The same things were measured in two ways. Each way mixes the same 10 hidden numbers, adds some noise and spreads widely along 5 directions of its own, which tell nothing about the thing.
Some things both ways: the first way, then the second way.
[  8  -3   4  -9  -4  11  -3  -9   5  -3   8  -1  12  -7  15  -8   4 -15
   2  -6   6  -1]
[ 10   3  12   4 -15  -6 -11 -22   4   2  -8  -5   9  -2  -7   3   6   8]

[-17   6   2  -1  -4   2   4   4  -7  -3   3  -2   2   3   5   1  -7   1
   0   0  -7  -3]
[ -3   0  -5  10  -6   7  13  20   4  -1   6   6   5  -6  -9 -12  -4   3]

[  3  -2   2   0  -8  10   2   0  -8  -8   0   7   6  -3   3   1   1 -10
  -1  -3   2  -1]
[ -6   2  10  -6  26   3   5  23   7  -6  25   7 -18   4 -10 -30 -15   4]

[ -4   0   6  12   5  -6   9   9 -18 -11   0  11  -4  18   4   9   3   9
  -4  -3   5  -9]
[ 15 -11  -4  35 -14 -16   4   2   2  15   6   8   5  -4  -7  -3  11 -10]

[-14   7  24   1  -4  -2  -3  -9   7 -11   3   5   1   3   3  -1   3 -15
   7   2   8   2]
[ 12  -9  -5  -6  -6   1  -2  -9  -4   0  -3  -6   5 -13   1  13   9   7]

[ -5  10  -1   6  -1  -3  -2   5   2   3  -3  -4   7   5  -2  -9 -16   0
   9 -13   4  10]
[ -2 -12  -2  -7   4   3  -4   6  -8 -11   6  12 -18 -19  -4   3 -11  13]

[-11   6   4   4   3   0   3  10 -13  -5   2   8   0  16   4  -5   1   8
   3   1  -5   3]
[  7 -17 -14 -30  -9  31   4  16   2  -5   5  -1   4  -8  13 -10 -11  14]

[-1  6  0  3 -6  0 -2  5  1 -2  2  2 -1  0 -2  4 -5 -9  6 -3 -5 -3]
[  3  -5   1  11  -3   0   8  19   3  -2  26   0  -2  -1 -14 -20  -9   5]

[ 13 -14   4  -7  -3   4   2 -12 -10  -5   9   5  13  -3  -2   2   3  12
  -5   0  12   2]
[  6   1 -13 -21  29  20   6  12   4   6  13  -8  -5   2  22  -8   4 -10]

[ 10   0 -15   7  -6  -3   8  14  -6   8   7  -1  -2  -1  -1   1  -9   6
   4 -11  -1  -9]
[  7   0   4  11  -3  -4 -13  -8   7   9   6  -6   1  -5   2   3   6   6]

[ -6   1   9  -2  -5  10  -4  -1 -11 -13  -1  11   7   8   5  -1   3 -11
   2   4   0   3]
[ 16 -20   0 -13 -15  27   6   0  -1   6   1  -1   0 -14 -11  -8  -4  15]

[ -8  -1   8   4   0  -6   2   7  -4   2  16  -5  -7  -5   4   5 -13  -2
   2  -6  15 -10]
[  9   1  -9 -23 -10   4 -14  -7   5   4 -13  -6  16 -18   6  12  -2  18]

[-11   0   8   8  -4   0  -1   1  -4   2   8   4   3   2   8   3  -6   4
   9  -6   2  -3]
[  6   4   0  -6 -11   9   5  -1   1  -3  -4   6   5   1  -1  -8  -6  12]

[  9   1  14  -6   5   1  -7   9 -14  -5  10  10   7   0   1 -10  -1   1
   7   7  14  11]
[  5  -4   5 -14   1  19  -2  -8  10  -6   0  -1  -3   1   5  -4  -4  18]

[-1  7  3  6 -6 -6  0  3  3 -1  3  3 -2  0 -7  3 -4  0  8 -5  1 -3]
[ 6 -2  1 15 -4 -3  5 -6  2  0  7 -4  3 -3 -5  5  9  1]

[-1  4  6  5 -4 -8 -1 -2  0 -7 -1  3  1  4 -4  6 -4  3  6 -4  3 -7]
[  4   2  -1  -9  20   2   0  11   0  -6   9  -1  -2  -2   8  -4   2 -11]

[ -5  -1  -5   0  -4   8  -4  10 -12   2   9   1   5   1  12  -3 -15  -3
   9 -12   8  -4]
[  0   7   4 -31   3  27 -16  -2   0   6 -11  -4  -3  -9  11   1   0   6]

[  1  -3   0  -3 -15  13   1  -7  -4  -1   2   5  14  -1   4 -12   3   1
   4   2  -3   9]
[ 4 -1  3 38  0  6  4 -3  6  8  9 -2 -9  8  4 -1 17 -2]

[ -5   3  11  -2  -8  -2   1  -5  -5 -16  -2   4  10   5   5   7   0  -2
   4  -2  11  -9]
[ 15   0   1   8  -3   4   2  31   0  -9  12   7   7  -4  -2 -13 -12  -1]

[-2 -9  3 -2 -7  2  0 -8  2 12 15 -3  6 -2  3 -2 -6  5  2  2 -2  2]
[  4   5  -6  -5 -10  11   1 -13  11   2  -5  -3  11   0   6   0  -3  14]

[  2  -9   5   4 -13  13   3  -1 -10  -6   4  12   4   9   4  -4   6  -9
  -1   5   4   3]
[ 6 -5  8 -4 -3 21 -6 -7 11  8  6 -4 -4  1  4 -8 -1  7]

[ -4   2  13   4  -4  -4  -5   6 -10  -5   7   6  -1   3 -10   1 -10   2
   8   2  17   4]
[-1  1 -4  6 11 11  1  5  3  4  3 -2 -5 -6 11  6  8 -4]

[ -5   3  -5   2 -10   5  11   1  -7  -1   3   7  12  -2   6   4   7  10
   4  -9  -5  -5]
[ -2  15   5   8  -6  13  17 -14  -3   2  -1  -5   9  11   0   1  17  -4]

[-10   8   6   7   3  -5   3  18 -13   1  12   7  -9   2   3   1  -2  10
   5   7  -7  -4]
[ -4   6   4 -35  16  20  -3 -21  14   1 -19 -10   8  -1  14   8  12   9]

Other things, the second way, with their names:
(50): [ -1   1   9   9   1  -4  -3 -16   2   2 -12  -2   1  -5  -5   9  17 -14]
(423): [  0   4   0   2  -2   7   1  27  -2  -3  12   2  -2  -4  -8 -21  -9  -5]
(146): [-18  18   4  -8  20   5  -5  -2   2  -6  -3   0  -8   3  11   1   5 -10]
(502): [14 -2 -2 -2  3  5 -9  0  3 12  6 -9  3 -4  7 -4  6 -8]
(532): [  1  11  11   6  -3 -24 -15 -19  -5 -13  -1  -5  -2  -4 -10   8   4  13]
(265): [ -9   9   1  13  19 -13   6  14   4  -7  20   6  -4   7   6  -8   0 -13]
(439): [ -4  -3   1  22  -6  -2   6   1   0   6   6   4  -2  -7 -13  -1   5   0]
(336): [  6   6   5 -15  -7  12   0  -2   5  -5   0   1  10  -1   0  -4 -10   0]
(93): [-11  17  15  -3  23  -1   6  -8   9  -7  -1   3  -2   2  -3   3   2  -1]
(505): [  5   4  12   2  -7  12   1  -4  16   0   7   3   7  11   3 -13  -7   5]
(421): [-4  3  5  2  5  0 -6  1  7  2 -4  6 -3 -3  3 -3  1  0]
(537): [  6  -1  17  -9   4  17  -9  -8   4  -1  -8  -3  -4 -12  -7   6   2  10]
(141): [ -7   6  -1  15 -20   5   5 -16   1   1  -7   7   5   4   9   6   7 -14]
(355): [ 17 -12   5  -8   0   5   0 -17  -1   7   6 -13   2 -10  -6   6  14   3]
(124): [ -6  11  -7  16 -11  -1  11  -8  -6   4   3  -4  11  -7  -5  13  12  -4]
(164): [ 0 -2 -1 -6 18  3 -3 15  2  1 15 -2 -9 -8  1 -6 -3 -8]
(202): [  7  -9   6   2 -12  25   9  -3   6   1   0   1   3   6   5  -8   4  -2]
(400): [  6 -19 -24 -17 -30  18   7  -5  -2   3   7 -13  15 -15   7   7   2  29]
(198): [-2  3  5  3  7  1 -7  0 11  0  9  2 -5 -5 -2 -2 -9 12]
(135): [ 17 -14   2  11 -22   7  -3  -3   4  -6   0  -6   8  -7  -2   4   5  13]
(372): [  4  -7 -15  15  -5   7  16   3  -6   9  -1   3   2  -8   2   4  16  -6]
(80): [ -5   6  -4  -4   8  -2  -7   0  -3   3   6  -6  -2 -13  -1   7   0  -2]
(69): [ 3 -3 -7 19  4  6 18  9  1  6  5  0  4 -2  3  3 18 -2]
(258): [ 21 -24 -25 -11  -9  30  -3  18  -6  10  10 -11   3 -18  22   6   6   8]
(482): [ 13  -7  -4  -3 -11  17  -2  -1   8  10   2  -1   7  -3  11  -3   0   1]
(77): [  4  -3 -26  12 -13   3   5  14  -4  22  20 -11  12 -18  -2   3   1  -4]
(16): [ -4 -11  11  12  -2   4  14 -21   6  -3   3   3  -6 -11 -20   9   4  12]
(311): [  4   0   2  22 -13  12   2   4   7   4   7  -3   4   4   3  -5   7  -2]
(305): [-11   7   1  -4  15 -10   2   4  -1 -14   3  11  -7  -5   2   2  -5  -1]
(270): [  0   3  -1 -14   2  19  -5  -4   7   0   3  -7   6  -4  16   9   0  -3]
(111): [ -2  -3  -6  -4 -15   8   1  -1   8  -3  -3   2   8  -9  -7  -5 -11  18]
(394): [  7  -8   2 -11 -22   6   3 -13   3  -4   0  -1   9 -12 -22  -4 -13  20]
(11): [ -1  10   0  16 -18  11   6 -10  -1   8   0 -10  12   1  -4   7  10  -6]
(343): [ -6  15  10  -9   9   8   0   1   5 -13   0   5   1   5   7  -3  -7  -2]
(178): [  8  -5 -10 -22  18  14 -17  20   0   0   2  -8  -7  -8  25  -1   6   5]
(110): [  5   8   4   0  -9   9  -1 -25  -9   8 -13  -7   7  -8  -3  17  17  -3]
(396): [  0  -6   4  -1 -17  13   4 -13   3  11 -11   3   6  -8  -8   0   6  -6]
(340): [  4  -5   8  -1 -12   7  -3  -6   2  -2  -5   5  -1  -7 -11  -6  -4   9]
(521): [ 10  -8 -14  -9 -13   8   4   4  -2   6   9  -4   6  -9  -1  -6  -4  20]
(240): [-13   8   5  18  11 -12   3  -3   5  11   9  -2  -2   0  -8  -5  11 -24]
(185): [  7  -7  -3   3 -19  27  21  -2   2   9  12  -3   9   5  -3 -10   3   3]
(215): [ -7  22   4  22   1 -16   4 -24  -8  -3   4  -1   5  -1  -1  25  12  -9]
(13): [ 3  8 -6 20 -6  3  1 18  3 -4  8  5  3  5 11 -7 -1  1]
(316): [ -2   9   4   7  30  -9 -12  -1   8   1  16  -6 -15  11  17  -7  10  -7]

Some of these things the first way, each followed by its name:
[13 -7 -5 -5 -8 11  7 -7 -8 -3  0  3 17 -2  2 -3  4  0 -6 -6  1  5] -> (185)
[ -8   8   0  -9   5   1 -14   9  -7  -3   6   1   5   5   8   1 -12  -7
  15  -4  -2  -3] -> (423)
[  7   2  -1  -1  -5  -4  -3   2   4   8   4  -8   5   2  -2  -7 -14  -3
   6  -3   3   5] -> (270)
[ 20   4  -1 -11  -3   5  -3  -6   5   0  -2  -9  18 -14  -9 -13  -8 -10
  -2  -3   2  19] -> (16)
[ -7  -2   0  13  -6  -1  -5   3  -5  -2   0   4  -8  12  -5   9 -12  -5
   2  -8   0  -5] -> (396)
[-14   4  -2  14 -14   3  16   1  10   8   8  -3 -10  -6  -6  -4   0  -4
  -2 -14  -2  -2] -> (400)
[ -8  15   7   5  -3  -6   0  11  -5 -11   0  13  -5  14  -1  -2   8   0
  13   5  -5  -3] -> (135)
[  8   9  -8  -9  -2   6   2  17 -20 -11  -1   4  14   1   9  -6  -2   1
   5  -4   4  -1] -> (537)
[-2  1 -2 -4  2  5  6  4 -5  6 10 -3  8 -7 11 -5 -2  4  0 -9  0 -1] -> (521)
[-14  -4   5  -6  -2  -1   6   0  -3   8  12  -7   2   6   7   7  -8  -7
  -4   0  -1  -2] -> (77)
[  5  -2  -2  -5  -9   4  -3  -6  10  15   7 -15  10 -10   4 -10 -17 -10
   1  -2  -3   8] -> (198)
[-18   7  -5   5  -1   1  13   5 -12  -2  -2   2   5  12   7   2   1  17
  -1  -7 -13  -3] -> (372)
[-1  1 -2  2 -5  5 -4  2 -2 -2  2  1  4  2  3 -1 -9 -7  6 -8  1 -2] -> (340)
[-5 -4  8  5 -2  0 -4 -9  3  3  4  2  5 15  1 -5 -6 -1  5 -6  7  8] -> (141)
[-15   3  -2   7  -1  -4   6  17 -15   2  11   6  -9  12  -2   7  -3  10
   5   0  -4  -6] -> (111)
[ -5   1   0   8 -14   0  -5   2   1   2   5   4  -5   5  -7   0 -10  -4
  12  -2   0  -3] -> (311)
[-14   3  17   8  -8  -1  -1   1  -8 -12   4  11  -4  12  -4  -1   0  -2
   6   4  13   2] -> (258)
[-7 11  2 -2  2 -6 -2  8 -2  5  2 -2 10 10 11 -4 -9  6 13  0 -9  2] -> (343)
[ 1  3  0 -1 -1  0 -1  3 -5 -4  1  0  5  6  1  1 -6 -3  1 -3  0 -1] -> (164)
[-8 12  9 -4  1 -6  2  8 -3  4  3 -4  8  0 10 -2 -7  0  6  6 -9  5] -> (93)
[ -3   7   6   1   4  -4  -9  17 -14  -6  11   6  -3   1   2  -5 -11   7
  14  -4  15  -3] -> (178)
[ -5   4   3 -11  -4   0 -14  -1   8  10  10  -6   9  -3   4  -4 -15 -11
  16   1  -3   5] -> (11)
